Every row belongs to one group in each of 4 separate groupings. Each group adds its own fixed numbers to the row, and there is some noise. The rows also spread widely along 16 directions, which tell nothing about the answers.
(in the rows, 128 means zero)
Known rows, each followed by its group in each grouping:
[ 84 135 124 145 141 107 169 146 155  80 128 141 111 147 152  79  72  74
 124 167 130 166 135 182 139 113 154 108 143 129 156]
gigor z_236 z_723 z_812
[101 109  85 153 165 142 171  92 119 117 176 154  84 131 114 164 133  82
 136 152 133 133 161  76 188 141 131 132  59 107 123]
ber z_195 z_571 z_812
[119 134 202 109 115 119 118 162 150 113 140 134 154 112 161  91 105 143
 144  90 108 122 147 109 129 125 119  94 146 103 144]
sasa z_540 z_48 z_564
[124  92 152  86 148 161 149 145  66 125 156 108 110 119  93 174 135 137
 152 129  90 160 121  98 106 122 163  96  91 153 126]
Tuti z_342 z_723 z_564
[132 127 127 141 118 149 115 111 147  84 137 127  93 111 121  77 134 133
  90 136 141 164 138 160 159 156 117 162 158 114 103]
vem z_195 z_898 z_897
[129 144 127 162 120 131 121  80 179 146 145 159  89 133 136 103 103 188
 126 123 142  96 130 157 155  98  69 103 124 107 111]
Tuti z_540 z_571 z_897
[ 71  84  88 111 161 114 100  99 114  91 129 135  59 107 136 144 132 138
 116 138 109 187 126  87 150 126 179 176 141 134 143]
ber z_236 z_505 z_897
[173 120  86 151 156 151 111 149 133 134 118  80  88  98 167 110 110 163
 101 109 150 109 128 145 127  83 114  98 150 107 126]
vem z_573 z_141 z_812
[ 80 144  82 136 191 126 164  50 158 129 177 201 129 146 105 142 124 145
 162 118 159  96 137 144 192 150  92 165 132  85 112]
sasa z_342 z_48 z_564
[141 127  87  99 131 120 137 113 128 137 141  93  96 111 126 103 192 169
 126 195 112 163 112 163  94  70 128 149 195 139 136]
gigor z_573 z_141 z_564
[147 121 115 115 130  91 168  97 112 153 168 136 135 109 124 152 162 222
 171 200 122 128 143  71 132  83 110 108 108  95 140]
gigor z_532 z_898 z_564
[133 143 179 132  59 106  95 155 127 113  97 120 146 139 125 131 123 142
 131 117 113 125 128  82 108 126 127 116  76 157 147]
vem z_532 z_505 z_897
[104 147 141 127 106 109 126 127 177 169 146  86 124 187  97  85 183  86
 119 126 152  96 189  66  98 136 109 151  38 101 174]
vem z_573 z_571 z_897
[131 139 158 113 132 126 155 169 128 127 116 105 154 119 142 109 131   4
 110 122 146 131 162 131 114 142 144 137 162 123 125]
gigor z_532 z_48 z_564
[ 50 140 117 117 159 146 130  96 111  94 166 163 103 139 131 180 158  49
 131 124 113 130  98  79 158 142 139 158 128 142 117]
sasa z_236 z_505 z_897
[ 70 122 139 113 172 140 113 180  83  74 118  98 153 136  98 181 117 103
 128  91 122 128  76 109  97 150 187 132 148 168 140]
ber z_342 z_898 z_812
[ 65 127  85 168 177 110 144 135 146 138 125 122  93 153 115 134 106  14
 142 164 143 137 113 164 109 140 167 169 136 160 171]
ber z_236 z_505 z_564
[131 159 118 132 113 135 151 106 137 157 131 132 147 149 105 143 165  66
 118 128 163  93 139 133 115 122  96 148 122 127 107]
vem z_195 z_723 z_564
[ 97  93 184 121 115 148 138 120  81  69 120 155 153 154 109 115 104  85
  80 110 105 143 135 100 143 160 147 134 105 121  97]
ber z_532 z_48 z_897
[123 122 204 123 111 146 106 136 157 128 129 127  99 104 176  57 116 107
 108 113 102 148 128 166  91 108 103 105 196 123 126]
vem z_236 z_898 z_564
[173  99 140 170 106 126  92 214 114 122  88  63 132 130 204 100  90 113
 112 106  86  99 121 100 107  96 143  89 104 125 178]
Tuti z_195 z_48 z_564
[144 104 110  67 129 112 150 135  98 100 133 128 120 138 114 119 107 233
 151 150  91 185 149 145 145 113 164 136 103 121 146]
gigor z_573 z_505 z_897
[176 148 160 108 101 128 126 169 127 129 108 127 157 112 135 101 118 111
 148 126 118 155 152 202 134 163 127 154 169 139 128]
ber z_195 z_898 z_812
[155 135 107 106 138 151 168 137  96 101 134  96 144 113  85 170 132 167
  87 100 186 105 155  88 141  92 129  96 102  95  83]
ber z_195 z_141 z_897
[128  92 113 129 136 106 108 118  97 149 109 113 139 137 118 129 142 207
 137 146 105 127 102 125  86 103 141 149 138 139 157]
vem z_342 z_141 z_564
[179 123 135 123 110 129 138 155  92 129 106  84 133  80 104 130 148 116
  93 159 158 160 147 145 102 102 146 126 168 137 102]
ber z_573 z_141 z_812
[129 113 107 175 141 161 109 112 142 134 130 136  74 150 149 122  84 129
 109 105 117  91 109 142 138 111 103  97  98 127 125]
ber z_540 z_505 z_812
[114 175 133 169  80 105 129 146 143  93 143 141 174 169 149 110 135 129
 141 156 116 101 113 113 150 125 108 116  92 123 156]
gigor z_236 z_723 z_812
[119 145 103  91 136 127 124 101 129 120 175 129 106 105 127 161 200 200
 166 156 113 140 118  72 152 105 108 138 134 123 126]
vem z_532 z_48 z_897
[123 142 119 145 132 109 111 178  99  94 130 111 164 103 171 177 112 168
 152 110 123 101  88  69 133  97 144  94 135 125 154]
vem z_236 z_505 z_564
[ 97  86 124 190 126 142 123  66 105  99 118 168 103 166 151 116 106 104
  69 146 111 100  94 103 135 113 106 124 110 119 105]
vem z_532 z_898 z_812
[149 104 116 139 156 145 114 181 129 117 120  95  98 147 176  75  75  92
 131 117  95 142 153 152 154 158 146 130 102 111 173]
Tuti z_532 z_505 z_897
[134  77 145 101 181 158 158  92  84 158 153 155 112 101 121 156 114 139
 139 110 127 134 144 127 135 123 122 116 143  99  96]
ber z_195 z_723 z_564
[151 145 120 157  90 153 121 116 102 115 160 119 139 132 143 136 188 107
  90 158 125 104 117  77 140 112  95 122 117 104 103]
vem z_236 z_505 z_812
[143 143  85  95 118 148 152  88  87 143 163 133 110 123 101 184 203 110
 124 167 133 144 134 103 149 116 123 158 115 134  88]
gigor z_236 z_723 z_897
[152 111 100 128 136 134 118 172  36  68  93  97 188 113 124 171 115 116
  89 115 135 141 106 120 149 147 186 156 155 133 104]
Tuti z_573 z_723 z_812
[ 94 121 193 140 114 144 140 114 141 112 151 127 112 136 121  82 153  71
  95 160 122 135 125 125  98 124 109 120 147 121 119]
sasa z_195 z_898 z_897
[ 85 151 162 144 167 131 135 126 147 147 165 131 151 146 115 114 145  84
 162 146 140 103 114 139 121 157 103 135 149 117 146]
Tuti z_532 z_723 z_897
[128 108  95 124 106  98 120  79 119 133  85 174 100 119 143 148 114 128
 116 105 124 142 161 107 157 114 138 169 105 139 124]
sasa z_342 z_141 z_564
[109 172 106 132 103  59 137 148 202 139 100 126 138 168 141  65 116  97
 142 147 157 126 173 163 121 125 129 163 126 117 193]
gigor z_342 z_505 z_897
[103 139 160  99  98 111 156 140 126  39 140 134 113  80 118 112 136 118
 116 189 121 212 130 125 145 108 159 117 180 146 110]
sasa z_532 z_48 z_897
[151 115 156 153  63 126 120 162 107  76  87  73 158 120 102 104 133 119
  40 139 148 133 126 111  82  83 146 109 144 129 109]
sasa z_195 z_571 z_564

New rows, each followed by its group in each grouping:
[144 119 165  77 105 147 119 132 105  94 126 110 146 129  93 114 127 191
  91  77 137 140 164 105 130 126 134 122  99  99 104]
sasa z_573 z_723 z_897
[130 133 114 149 166 148 146 159 109 128 121  91 146 133  92 145 110 115
 112 130 166 106  98 178  89 110 137 108 164 140 118]
vem z_342 z_571 z_812
[ 84 146 151 125  86 131 123  85 168 116 147 168 121 180 112  93 152 106
 129 105 101 123 154 108 143 152  98 153  70 129 140]
vem z_342 z_571 z_564
[145  77 130 133 152 141 114 166  70 157 107  66 135 144 124 146 136  96
  97 129 122 102 122  90  76 118 158 133 110 118 148]
sasa z_195 z_505 z_897
[119 125 166 100 137 168  74 173 134 116 142  69  77  96 153 122 158 143
 135 112  83 146  82 130  85 105 129 103 186 160 145]
Tuti z_195 z_505 z_897
[135 117 102 170 132 127 144  85 126 125 138 146 111 115 121 137 128 115
 100 147 170 119 147 106 165 126 114 133 110  98 100]
gigor z_195 z_723 z_812
[150  94  88 113 177 135 156  67 120 203 139 150  84 132 147 128 141 137
 131 146 142 115 151 161 128  94  91 143 149  91 115]
vem z_195 z_723 z_897
[ 92 117 120  86 136  98 116  89 138 121 117 171  95 118 164 120 121 192
 149 124  97 169 126 144 145  99 132 153 168 137 141]
vem z_236 z_141 z_897
[122 170 143 109  95 147 119 144 128 106 105 126 133 130 166 151 157  41
  87  78 133  90 115 112 118  97 104 125 167 144  96]
ber z_195 z_898 z_897
[129 135 152 138  88 148  99  94 124 111 120 157 140 166 124 114 136 148
 106 128  95 106  97 142 125 125  88 136 128 136 112]
sasa z_532 z_505 z_812
[114 149 120 132 150  86 149 121 151 154 125 163 120 108 131 159 109  92
 185 139 153 136 156 132 155 138 138 151 116 141 149]
sasa z_573 z_48 z_812
[ 97 131 130 149 176 135 119  90 147 193 141 162  86 103 156 163 137  96
 174 110 124  89  95 140 109 101  89 121 172 153 133]
ber z_342 z_141 z_564
[ 63 106 109 129 154  88 132  94 132 120 102 139 103 122  96 160 116 107
 104 139 164 154 134 114 111 101 169 155 151 145 131]
ber z_236 z_571 z_812
[141  90  79 125 138  99  74 151  89  92 102  89 115  78 125 161 125 208
 114 106 144 159 145  53 155 138 187 166 123 113 149]
ber z_342 z_505 z_897
[ 76 113 147 131 176 124 150  72 156 160 167 157 130 175 118  89 135 147
 139 139 124  97 136 137 118 124  92 132 125  85 146]
gigor z_573 z_571 z_812
[102  82 145  38 175 133 139  90 100 191 146 106 120 161 102 134 192 165
 128 120 104 125 153  87  67  97 133 145 122 108 140]
gigor z_573 z_141 z_812
[107 164 133  90  73 101 121 165 155  34 102  90 142 100 105 106 133 155
  81 113 158 182 147 122 119  92 167 128 172 139 120]
vem z_236 z_571 z_564
[135 106 167 124 184 163 140 136  94 170 145 101 161 142  58 148 116  95
 126 108 162 104 148 126 106 183 134 134 104 105 113]
Tuti z_532 z_505 z_812
[129 124 163 154 109 123 148  87 116 140 144 183 124 118 155 122 135  65
 124 150 125 127 156  99 161 147 101 139 108 110 109]
vem z_573 z_898 z_812
[159 179 107 114 130 110 114 183 132 108 134 106 172  99 180 142 140 166
 159  96 140  97 135 108 159 113 116 121 163  99 146]
ber z_573 z_898 z_812
[128 180 144  78 151 134 117 171 138 134 139 124 181 139 161 146 121 148
 163  51 131  73 130 129 145 133 106 116 159 101 136]
Tuti z_540 z_505 z_897
[187 104 152 151 111 152 127 104  98 152 142 159 132  90 154 107 141  86
  96 140 126 130 162 137 171 157  97 145 161  88  77]
ber z_540 z_48 z_812
[119 149 183 179 146 171 113 137 136 123 153 152 139 128 153 119  94  72
 132  88 134  78 105 133 151 166  81 100 129 114 110]
vem z_532 z_505 z_897
[105 105  98 142 136 143 145  80 141 121 140 130  75 141 117  93 136  93
  74 151 146 143 146 141 124  98 121 139 139 103 109]
ber z_236 z_723 z_564
[150 141 104 137 139  92 149 131 129 145 131 127 118  93 123 130 129 149
 162 183 158 157 140 162 137 125 136 155 156 132 138]
vem z_573 z_898 z_897
[102 100 102 163 183 118 138 121 128 153 129 115  99 146 108 127  96 162
 141 166 136 121  97 163  97 108 143 117 129 144 155]
vem z_540 z_141 z_812
[167 157 107 132 145 174  91 120 145 200 156 115  73 111 151 149 178  96
 161 103 124  87 123 143 132 141  76 149 131 137 123]
sasa z_342 z_898 z_897
[ 94 153 119 134 128 140 117 145 141 111 121 107 134 183 131 112 142  67
  98 106 129  89 104 132 102 124 123 137 129 136 145]
gigor z_342 z_505 z_897
[137 127 127 129 126 179 174 114  85  89 141 138 145 175  79 129 106 131
 102 137 109 121 110 165 139 125 118 106  89 136  86]
Tuti z_532 z_141 z_564
[ 87 153 102 135 128 102 151 111 187  97 131 150 111 170 121  89  87 173
 130 143 141 130 137 170 136  90 116 114 120 112 155]
ber z_236 z_505 z_812
[117  88 125 162 170 118 109 115 107 163 122 115 111 108 115 141 128 107
 117 117 159 114 148  82 128 151 145 162 105 112 136]
ber z_573 z_141 z_897
[115 140 106  86 101  99 121 142 145 167 102  84 128 203 119 121 178  88
 123 132 113 110 152 101  71  99 145 162  77 148 184]
gigor z_573 z_505 z_812
[149 125  87 144 102 115 104 126 124 194  98 133  79 160 185 142 140 116
 168 173  63 122  92 175  95  74 114 134 118 186 175]
ber z_236 z_723 z_812
[120 149 163 132 120 139 165 168 118  96 132 137 142 148 139 140  69  80
 121  84 142 100 149  99 151 133 134  76  61 121 117]
vem z_540 z_898 z_897
[ 80 135 155 197 104  67 130 110 138  98 115 161 131  91  98 150 119 117
 135 188 167 150 107 106 130 136 147 153 147 157 133]
ber z_195 z_898 z_897
[143 147  96 138 119  91 166 159 114 122 112 102 157 113  95 157 124 138
 136 180 165 139 125 151 108  87 158 127 150 143 133]
ber z_236 z_48 z_564
[ 83 119 148  60 109  93 106 101 116 139  70 170 136 177 143 154 125 142
 147  80  80 129 130 102 109 115 143 168  98 174 151]
vem z_532 z_141 z_897
[122  97 122 100 148 129 118 141 103 166 113 149 124 185 169 118 109  96
 180 107  52 131 137 158 128 156 142 156  92 148 185]
ber z_342 z_723 z_812
[161 143  89  99 102 159 103 135 104 104 130  98 119 135 128 134 178 138
 110 120 109 134 131 115 149 126 120 154 121 129 111]
ber z_532 z_723 z_897
[113 135  88 150 132  74 151 140 140 149  76 101 144 148  97 138 125  73
 114 178 176 125 132 166  83  94 159 162 154 153 158]
sasa z_195 z_571 z_812
[121 123 196  88  87 107  99 130 115 126 112 143 157 141 157 115 136 139
 124  73  98 121 166  63 134 141 125 143  93 110 140]
Tuti z_573 z_898 z_897
[101 108  89  94 130 112 122  96  92 116 115 112 119 149  74 173 156 184
 100 144 141 145 118  92 106  96 165 167 114 135 124]
sasa z_236 z_505 z_897
[119 143 191 155 112 146 110 125 110 124 133 148 176 135 113 149 114 142
 123  96 138  91 100 123 125 142 101 104 123 127 100]
Tuti z_236 z_723 z_812
[146 107 134  59 188 196 179 154  74 134 144 123 133 149 151 129 120  55
 129  95  77 134 129 190 125 130 135 119 164 128 104]
gigor z_195 z_141 z_564
[150 115 115 175 106 121  91  87 149 174  96 159 107 173 156  77 102 113
 114 117 116 102 151 167 153 158  94 187  91 113 145]
Tuti z_573 z_505 z_897
[153 109 101 169 120 115 129 136  87 134  89 119 132 131 147 141 106  78
  83 138 154 117 137 115 132 126 149 152 111 121 119]
vem z_236 z_898 z_897
[136 148  98 187 113  92 119 140 162 126 123 110 139 128 127 113 141 134
 134 173 159 111 129 125 137 124 120 149 125 118 160]
sasa z_195 z_48 z_812
[ 87 102 206 103 122 192 104 113 140 101 147 118 101 153  90 100 134 110
  82  60  99 122 128 110  93 136 113 109 103 131 105]
sasa z_195 z_571 z_564
[ 79 128 132 164 125  93 128  75 174 104 104 171 123 134 129  97  81 143
  87 103 169 107 138 126 144 105 115 131 147 106 116]
Tuti z_540 z_141 z_564
[116 131  93 113 154 165 129 157 136  87 134  84  88 139 144 132 121 132
 101  96 127 114 108 132 115  71 129  80 142 128 129]
ber z_195 z_723 z_812
[ 93 129  61 168 146 121 156  89 133  94 155 143  97 143 146 149 141 138
 115 171 129  99  92  95 142  62 109 111 134 112 132]
ber z_195 z_505 z_564
[217  90  78 147 159 151 123 163  76 157  95 107 126 123 197 123  72 138
 126 121 106 106 135 173 150 110 123 111 133 100 137]
sasa z_532 z_723 z_812
[169 135 101 130 116 173 137 150  88  86 136 115 104  92 145 150 144  80
 120 156 100 161 100 152 152 121 135 126 163 162  91]
vem z_532 z_48 z_564
[101 130 145 123 133 152  65 141 114  79 101 140 107  91 157 149 112 136
 120  54 103 136  81 133 141 137 139 138 183 171 112]
ber z_342 z_141 z_897
[114 107 121  83 117 133 140 106 131 119 152 134  59 104 165 138 167 114
 130 122  86 159 168  46 145  81 127 110  96 123 136]
ber z_195 z_141 z_564
[151 121 142 120 171 158  80 151 106 166 142  96 124  78 140 175 156 106
 148  83 141 109 131  81 127 164 124 142 149 121 124]
vem z_532 z_505 z_812
[119 154 102  57 156 150 124 175  75  99  99 109 172 150 118 209 123 108
 127  52 123 104  98 132 124 137 171 146 148 167 105]
gigor z_540 z_898 z_812
[ 65 171 162 122 134 123 120 134 145  89 178 135 124 102 105 173 156 137
 168 120 135 126 103  64 138 130 128 111 120 144 136]
ber z_573 z_505 z_897
[146 144 102 133 123 155 166 136 105  57 153 147 134 144 123 114 102 131
 115 141 120 140 142 142 200 151 124 122  96 104 100]
ber z_532 z_898 z_897
[188 109 109 173 106 114 120 158  76 147 110  84 143  97  95 130 151 106
 107 188 156 156 145 125 128 166 164 177 118 138 123]
vem z_540 z_141 z_897
[ 80 134 110 147 178 154 137 112 158 119 153 118  95 152 123 129 113 125
 110  86 154  71 108 116 106  92 102  92 128 107 127]
ber z_342 z_898 z_564
[125 141  83 120 199 114 160 130 142 174 150 107 148 148  87 157 125 164
 182 137 165  93 141 138 125 127 126 140 113 104 154]
Tuti z_532 z_48 z_564
[153 148 108 196  97 139 124 153 142  84 101  99 132 145 123 111  88 105
  67 112 169  93 129 133 146 116 121 108  89 121 110]
Tuti z_573 z_48 z_812
[104 135 159 138  83  98 145 128 148 136 130 154 122 175 133 117 113  91
 151 149 105 137 164  92 130 130 131 117  30 139 171]
vem z_236 z_505 z_812
[150 169 154 124  87 152 119 171 133  75 169 100 148  92  92 118 164 167
 136 141 123 150 117 132 144 143 124 119 153 136 107]
ber z_540 z_48 z_564
[156 154 160 116 114 159 124 142 107 175 152 100 176 140 106 124 201  95
 131 133 119  96 120 141  88 136  94 146 155 125 117]
ber z_236 z_141 z_564
[172 131 120 158 128 130 102 175 124 123  71  74 138  96 151 136  87 132
  81  83 178  86 130 117 104  83 129  90 148 119 120]
sasa z_532 z_141 z_812
[160 174 124 109 141 148 128 153 116 125 136 111 175 128  68 151 125 175
 147  97 172 111 121 181 137 160 120 151 139 128 105]
vem z_573 z_505 z_897
[ 84 147 146  79 103 124 159 130 149  51 129 145 116 150  92  87 121 142
 117 143 117 194 135 175 130 122 151 133 145 152 123]
vem z_342 z_48 z_897
[150 123 185 159  66 100  89 162 100 117 109 118 144  88 146 151 130 133
 131 138 114 133 128  50 118 119 142 109  92 146 146]
sasa z_573 z_505 z_812
[ 69 112 111 126  98  89 120 115 148  80 119 108 137 200 114  76 169 115
  81 160 111 140 146  68 115 128 155 175  89 109 178]
gigor z_195 z_505 z_812
[115 160 149  85 118 103 162  68 121 140 143 194 169 114  96 166 160 146
 146 142 155 128 144 134 141 114  98 152 172 116  87]
ber z_573 z_505 z_812
[134  90 148  85 171 143 134 132  51 162 114 140 155 140  84 206  98 140
 159  89 116 119 131 110 120 161 159 146  86 143 115]
ber z_532 z_505 z_897
[102 132 171 179  90 100 103 106 153 113  92 149 114  98 138 116 106  88
  90 115 161 123 119 114 107 112 122 134 152 147 114]
vem z_573 z_898 z_564
[ 92 111 120 120 127  92 125 113 117 115 136 127 119 109 134 146 166 134
 129 161 120 154 137  63 129 106 150 139 141 124 150]
Tuti z_342 z_571 z_812
[154 128  93 156 117 122 140 167 103  69 120 111 118  81 151 162  97 145
 116 137 139 136 119  98 157  86 150  91 131 126 122]
ber z_195 z_505 z_564
[165 179 140  90 103 154 130 150 123  98 147 136 179 127  82 130 139 137
 139  92 143 140 164 158 185 208 125 168 115 123  89]
gigor z_540 z_898 z_812
[160 132 127 162 180 182 123 135 138 150 173  94  86  82 106 129 124  94
 120 115 179 116 143 143 143 162 110 117 134 104 100]
gigor z_573 z_505 z_812
[ 86 148 110 154 151 134 129 145 116  76 137 122 132 135 112 165 109 110
 118 115 153 116  95 110 148 145 155 134 114 141 120]
gigor z_236 z_898 z_897
[118 137 164  96 144 118  96 166 107 120  89 124 174 110 142 149 104 125
 139  61 138 125 115 144 110 143 151 141 177 146 131]
vem z_573 z_723 z_812
[158 109 113 132  95 112  90 107  57 136  89 134 184 131 103 155 163 143
  96 143 135 137 121 123 136 159 147 217 146 127 104]
sasa z_236 z_723 z_897
[184  99  74 114 151 136 130 133 100 115 111 103 103  94 129 160  92 203
 106  94 159 134 170 109 171 115 146 122 105  93 106]
Tuti z_195 z_898 z_812
[ 91 142 136 163 174 119 158 151 138 136 124 128 143 151 128 132  78  32
 140 115 167  98 135 146 125 142 138 115 113 126 150]
Tuti z_573 z_723 z_812
[106 129  62 105 148 119 137 120 149  60 159 130  97 138 117 111 129 182
 145 141 119 175 162 113 201 155 154 168  90 103 155]
sasa z_195 z_898 z_812
[165  87 135 134 160 178 120 155  61 130 121  88 135 115  82 132 121 128
 103 141 129 150  97 196 104 156 151 148 172 141  98]
ber z_195 z_723 z_897
[123 101 111 148 131 107 124  88 103 141  96 177 109 143 144 164  86 158
 152 141  94 123  95 145 131 112 130 143 113 166 132]
gigor z_532 z_898 z_564
[ 78 129 125 131 165 112  99 122 183 165  94 116  59 116 117 160  80 126
 146  68 162 105 116 132  74  81 137 114 129 170 155]
ber z_573 z_505 z_564
[ 93 127 118  86 167 105 157  89 147 162 151 159 141 171 130 148 129 197
 176 100 121  79 145  92 126  96 100 124  91  87 158]
sasa z_195 z_898 z_564
[137 127 143 178  92 161  72 119 139  50 124 131 112 126 167  58 112 166
  67 107 110 122 103 131 166 144  91 131 149 103 103]
vem z_532 z_898 z_897
[145 109 144 157 152 158 133 141 136 118 126 122 117 142 130  70  66 117
 100 109 136 125 145 191 135 155 122 115 132 101 124]
Tuti z_342 z_898 z_812
[154 150  96  98 139 127 145 165 106 125 121 114 194 162 120 133 133 145
 154 106 119 103 142 150 144 143 135 159 114 114 149]
sasa z_195 z_141 z_564
[176 135 137 175  75  80 118 168  96 156 102 113 190 136 195 124 145 128
 130 145 115  73 143  56 130 100 108 111  87  98 169]
Tuti z_342 z_141 z_897
[162 146  90 120 119 104 154 166 144 157  66  93 168 200 107 121  80 105
 116  92 161  77 170 159 102 113 140 138  63 126 155]
gigor z_532 z_48 z_564
[173 121 195 134  86 117 145 137  97 143 137 140 156  87  92 132 122 128
 150 161 131 158 164 121 126 150 132 126 103 129 118]
sasa z_573 z_505 z_564
[142 127 144 127 100 106  81 120 130 149  93 149 117 102 156 129 124 135
 149 121 100 143 117 157 115 122 126 168 169 162 143]
sasa z_573 z_505 z_564
